The first 8 rows are patterns. Each new row is the sum of 2 different patterns, raised or lowered, with some noise. Before adding, each is slid sideways (what falls off one end comes back at the other) and multiplied by a number that may be negative. Names go in the order of the patterns.
In the rows, zero is written as 128.
Known rows, each followed by the names of its patterns:
[139 122 113 139 128 132 124 131 134 150 114 110 136 110  72 108 137 141
 155 116 137 149 102 127 155 123 131 140 115 114  86 138 133 113 131 114
 127  96 106 126 184]
z_157
[118 141 141 156 132 133 129 103 154  72 154 119 167 115  93  98 139 108
 130  92 144 130 157 106 131 126 153 120 140 152 134 119 110 147 137 154
  97 113 138 129 110]
z_823
[120 125 111 107 128 129 128 157 127 129 124 119 110 111 119  85 136 142
 133 119  72 122 122 108  94 126 141 140 149  81 116  98 138 159 123 136
 120 134 138  85 155]
z_199
[114 132 129 107 105 164 121 101 114 113 129 126 121 126 143  96 123 130
 138 138 128 147 123 146  96 109 123 112 101 128 183 118 137 108 126 110
 130 165  88 109 117]
z_905
[136 143 138  86 114 132 160  94 135 160 129  94 145 112 130 128 129 125
 134 155 140 175  87  96 134 132 161 151 145 103 125 160 125 125 136 126
 127 116 128 137 141]
z_427
[115 133 122 163 104 138 126 129 131  92  95 137 100 162  97  90 103 122
 116 145 130  95 132 113 121 184 117 124 105 149  72 129 143 160 154 141
 115 120 131 122 108]
z_816
[155 145 118  85 170 125 100 126 123 131 131 154 114 184 132 132 117 132
 151  72 150 140 146 142 135 130 134 147 115 127 122  98 150 108 110 144
  94 143 135 130 123]
z_499
[140 103 124 124 116 143 184 126 112 126 111 136 137  85 133 115 117 146
 129 121 115 130  72 126 119 135 148 129 135 129 133 175 147 138 129 108
 144 147 126 184 124]
z_94

New rows, each followed by the names of its patterns:
[ 88 108 101 104  77 142  59 104  82 107 103  93  90 127  92  76  83  72
  99  91  77  85  86  83 104  94  64  62  95  33 109  69  74  93  88  87
 101  98 109 110  91]
z_816 z_94
[127 144 137 104 158 133 130 114 108 127 127 125 188 144 130 107 148 110
  97 124 120 128 155 135 128  83 133 122  96 100  98 174 165 145  92  98
  89 128 179 131 116]
z_199 z_427
[ 88  97  89 103  73 104 136  70  97  71  64  80  60  66 106  87  88  87
  82  70  83  75 101  71  45 106  93  97  78  66  98  79  30  48  86 106
  87 104  45  78  54]
z_157 z_199
[ 99  46  98 103  94  67  86 110  68  94  89  96 113 102  96 112  47  73
  95  96 112 113 110  85 120 100  78  85 101 127  96  91  98 118  97  87
  85  79 104  92 113]
z_199 z_427
[ 60 120 140 195 152 136 130 143 127 107  97  91 165 125 175  96 109 128
 116 129  82  82 164  82 158  94  98 114 115 114 136  97  95 125 111 123
 184 126 129 137 136]
z_199 z_816
[163 179 181 167 226 155 163 168 240 157 177 183 212 198 195 172 182 195
 198 162 159 195 166 163 152 199 193 206 175 169 180 167 161 230 159 161
 180 169 168 164 193]
z_157 z_816
[112 109 100  97  59  97 114  96  77  86 127 106 103  71 106  75 113 118
  98 111  99 103  97  71 102 120 118  95  88  92  93  98 134 104  88 103
  98  92  92 101  83]
z_199 z_427
[146 111 117 121 157 118 197 140 130  89 113 139 143 141 139 135 150 135
 129 144 109 159 134 143 111 120 165 179 107 161 121 161 146 164 127 150
 119 134 160 134 164]
z_427 z_816
[160 151 124 203 137 152 153 190 132 165 166 123 165 161 158 133 144 103
 196 195 140 150 120 114 148 167 145 131 138 166 149 155 147 179 165 137
 111 171 133 129 196]
z_427 z_499
[ 83  55 116 103 105 127  96  98 147  94 105  90  90 103 102 119  95 156
  85  97  96 111 108  95  96 100  60  88  95  99 120  97  71  98  56  98
  65 119 107 115 128]
z_157 z_94
[ 94  85 100  95 124 115  83 150  88 121  73 115 134 118  99 121 102 135
  98 108  86 139 100 102  81 115 121  85 103 119 137  89  92  76 126 137
 100 117 117  99  89]
z_823 z_199
[ 86  67 126  81 117  79  73  83  73  99  83  67  87  77 104  82  90 109
  99  91  93 100  80  74  74  71  99 115  77  72  59  87  80  72  73  97
 116 102 105  57  68]
z_823 z_199
[142 175 122 126 131 149 127 184 126 139 131 125 127 115 130 114  53 103
 125 131 168 111 116 143  68 134 140 151 132 143 127 111  57 136 148 123
 146 117 124 149 113]
z_157 z_94
[ 74 134  99  75  90  93  93  94 148 108 129  77 128  90  79 116  94 100
 120 113 111 104 107  99  91  84  63 131 106 109  85  66  92  68 131 106
  77 100 124 109  96]
z_427 z_499
[133 149 126 128 143 127 115 135 121 122 113 147 142 126 157 118 117 109
 121 163 165 140 132 142 139 118 124 110 159 138 158 113 102 140 112 101
 113 126 162 128 127]
z_157 z_199
[159 130 117 139 138 126 119 140 173 137 118 121 132 132 143 157 137 111
 125 120 133 133 118 120 160 142 119 130 145 130 145 143 130 173 106 134
 139 150 132 127 160]
z_905 z_499
[156 141 150 118 116 136 167 133 136 151 125 118 128 140 136 154  75 120
 136 135 105 140 136 131 134 117 125 133 114 149  81 156 125 155 122  86
 112 129 111 126  99]
z_823 z_816
[127 133 111 132 127 114 101 114 135 100 117 119 116 140 130 118 117 135
 117 112 106  86 124 104 104 138  86 157 105 122  94 136 142 126  91 152
 114 119 107 108  99]
z_823 z_499
[114  91  91  64  89  49  81  75  99 136  91 100  85  97 117 106 116  73
  64  97 105  91 135  81  88  86  89  74  76  97 136  87  77  90  89  79
  93  61 101  89  83]
z_905 z_94
[125  43 160 141 107 132 113 124 129 140  89 199 127 119  99 112 137  48
 142 111 165 145 132 133 146 134  55 125 106 110 141 122 101  97 129 148
 135 132 105 145 151]
z_905 z_499
[161 125 148 185 130  93 149  85 160 139 171 117 146 174 138 117 128 119
 145 162 149 106 159 177 141 152 104 157 133 135 123 160 169 158 117 147
 106 139 172 137 170]
z_905 z_816
[104 144 154 141 136 139  95 118 147 137 119 130 110 132 110 144 104 154
 124 116 104 117 133 140 154 106 113 140 133 133 138 111 126 122 144 122
 121 149 144 119 137]
z_427 z_816
[184 164 181 188 198 184 182 188 185 166 196 198 180 203 185 181 174 198
 186 180 159 151 211 200 171 175 169 179 185 197 184 165 169 199 147 198
 180 209 178 156 160]
z_823 z_427
[154 142 156 117  92 141 188 171 143 130 111 141 147 123 146 141 153 157
 128 140 143 154 124 165 130 127 119 120 177 127 141  94 193 151 116 151
 192 126  96 149 132]
z_905 z_427
[145 114 126  95 134 141 146 110 118 124 125 132 172 122 133 128 153 117
 108 126 160 149 164 133 137 117 125 140 121 135 131 156 110 132 130 138
 141 112 116 141  89]
z_427 z_816
[105  93  89  93  87 104 101 119  85 125  64 117  64 127 117 108  81 115
  98 135  90  86  87 111  97 129  77 110  83  93  74 110 121 102 103  88
 122 111  92 102 107]
z_823 z_816
[107 135 131 154 146 127 115 144 143 164 150 136 137  94 138 148 172 193
 127 134 121 130 135 125 151 192 152 110 118 128 133 103  81 148 136 141
 146 145 146 108 136]
z_157 z_94
[ 97  82  73  51  89  61  87  62  70  71  78  85 103  79  42  84  53  76
  75  48  91  83  60  98  49  88  85  88  43  79  58  75 101  69  85  80
  42 101  84  87  61]
z_816 z_94
[ 92  45  90  86 108 113  85  87 126  94  92  93  67  95  95 100 107 114
 120  87  94  62  98 102 110  83  74  78 102  81 101  69  94  92  56  80
  91  97  80  87 103]
z_823 z_94
[117 111 122 137 134 157 103 136 107 105 129 131 171 109 114 149 138 114
 104 104  99 146 126 145 116  93 128 114 100 107 112 165  73 127 133 131
 119 125 105 117  91]
z_199 z_427
[179 170 167 163 128 150 133 169 171 172 175 156 171 179 133 143 157 151
 158 149 165 157 141 195 167 164 161 154 149 157 168 114 169 183 169 160
 129 159 160 147 131]
z_199 z_905
[140 111 100  87 119 135 136 141  75 127 104 135 169 113 143 126 122 147
  80 150 120 125 100  94 133 143 111 157 138 128 125 112 110 100 124  61
 132 137 134 117  66]
z_199 z_499
[123  96 104 108 176 128 122 107 154 108  74 132 161 121 110 103 127 114
 110 106 101 116  97 159 151 116  95 105  64 120 135 148  83  96 104 124
 107 120 102 133 118]
z_823 z_427
[143 150 161 164 100 148 129 144 124 133 129  77 174 163 150 138  85 130
 142 134  84 139 165 157 166  97 131 116 149 153 159 144 128 134 139 102
 145 133 127 148 134]
z_199 z_905
[109 144 116 139 137 161 140 160  99 146 147 152 173 140 162 114 125 113
 141 154 201 104 108 139 121 129 131 108 151 148 126 148 133 108 146  83
 109 121 158 131 120]
z_823 z_94
[ 99 127 111 124 108 152 115  97 101 106 162 121  88 111 109  94 133 145
  87  96 114  66 121 115 111 121 138 119  98 113 147 135 128 111  99 141
 111 116 162 123 139]
z_905 z_94
[ 84  59 118  83  45  55 109  25  77  96  81  79  37  74  70  56  70  42
  64  44  49  93 109  96  63  57  84  48  50  78  54 104  70  35  38  76
  48  28  55  58  84]
z_157 z_816
[119 139 137 160 138  99 152 121 119 135 153 136 119 151 137 164 137 133
 135 130 147 117 143 149 168 142 138 129 126 128 122 150 133 105 115 117
 132 133 128 113 151]
z_905 z_94
[ 96 119 136 119  69 114 104 114 134 105 105 123  95 129 137 115 103 121
 128 124  96 130 114 117 148 112 110 150 115 128 119 106 119 132 131 129
 160  98 120 112 123]
z_427 z_94
[134 164 143 134 189 120 165 141 169 165 108  71 144 128 188 106 107 117
 142 129 158 131 123 160 123 151 241 152 131 110 145  98 138 142 195 171
 139 137 134 138 148]
z_157 z_816
[101 144 166 181 216 124 163 178 133 169 192 151 150 205 149 127 116 160
 171 150 164 153 178 115 142 171 222 184 160 165 174 179 149 153 163 159
 171 157 187 168 156]
z_157 z_905
[171 141 142 182 149 126 147 159 166 173 154 163 178 136 156 174 166 168
 163 166 150 146 148 153 153 151 140 158 175 146 165 178 162 151 153 182
 141 152 154 151 167]
z_157 z_905
[ 87  98 135  93 106  94  96  90  89  89  59 101  85 121 110  59  95  82
  78  70 112 109  91 115  71  87  80 105 124 100  98  89  98 100  69 137
 105  96  77 104  99]
z_199 z_427
[149 145 151 143 139 136 169  70 135 105 162 111 170 104 123  93  85 112
 140 149 109 123 122 164 137 124  98 159 131 118 115 104 156 151 117 172
  78 202 137 153 101]
z_823 z_816
[ 92  70 110 104 148 149  67 100  68 113 135 122 123  95 120 127  72 141
 105 119 100  88 106 111 107 142 130 123 105  87 111  93  96  73 140 119
 126 104  58 115 114]
z_199 z_427
[135  84 134 116  72  88 110  89  92 104  79  57  44  96 100  92  88  73
  90  31  72  85 159 111  90  89  96  61  99 101  95 111 112  75 102 100
  83  44  67 106 107]
z_157 z_94
[151  66 121  79 108  47  98 119 129 138 107 114  97 105  90  80 100  74
 104 137  85 119 105  99 106  77  65 107  69 117  83  52  69 107  68 127
 111  62 101 102 105]
z_816 z_499
[131 114 105  97 134  77 106 114 122 132 106 170  97 125 109 105 109 103
 113 102 132 130 117 177  93 144 125 109 167 120 110 130 125 112  99 127
 152  87 120 144 111]
z_823 z_499
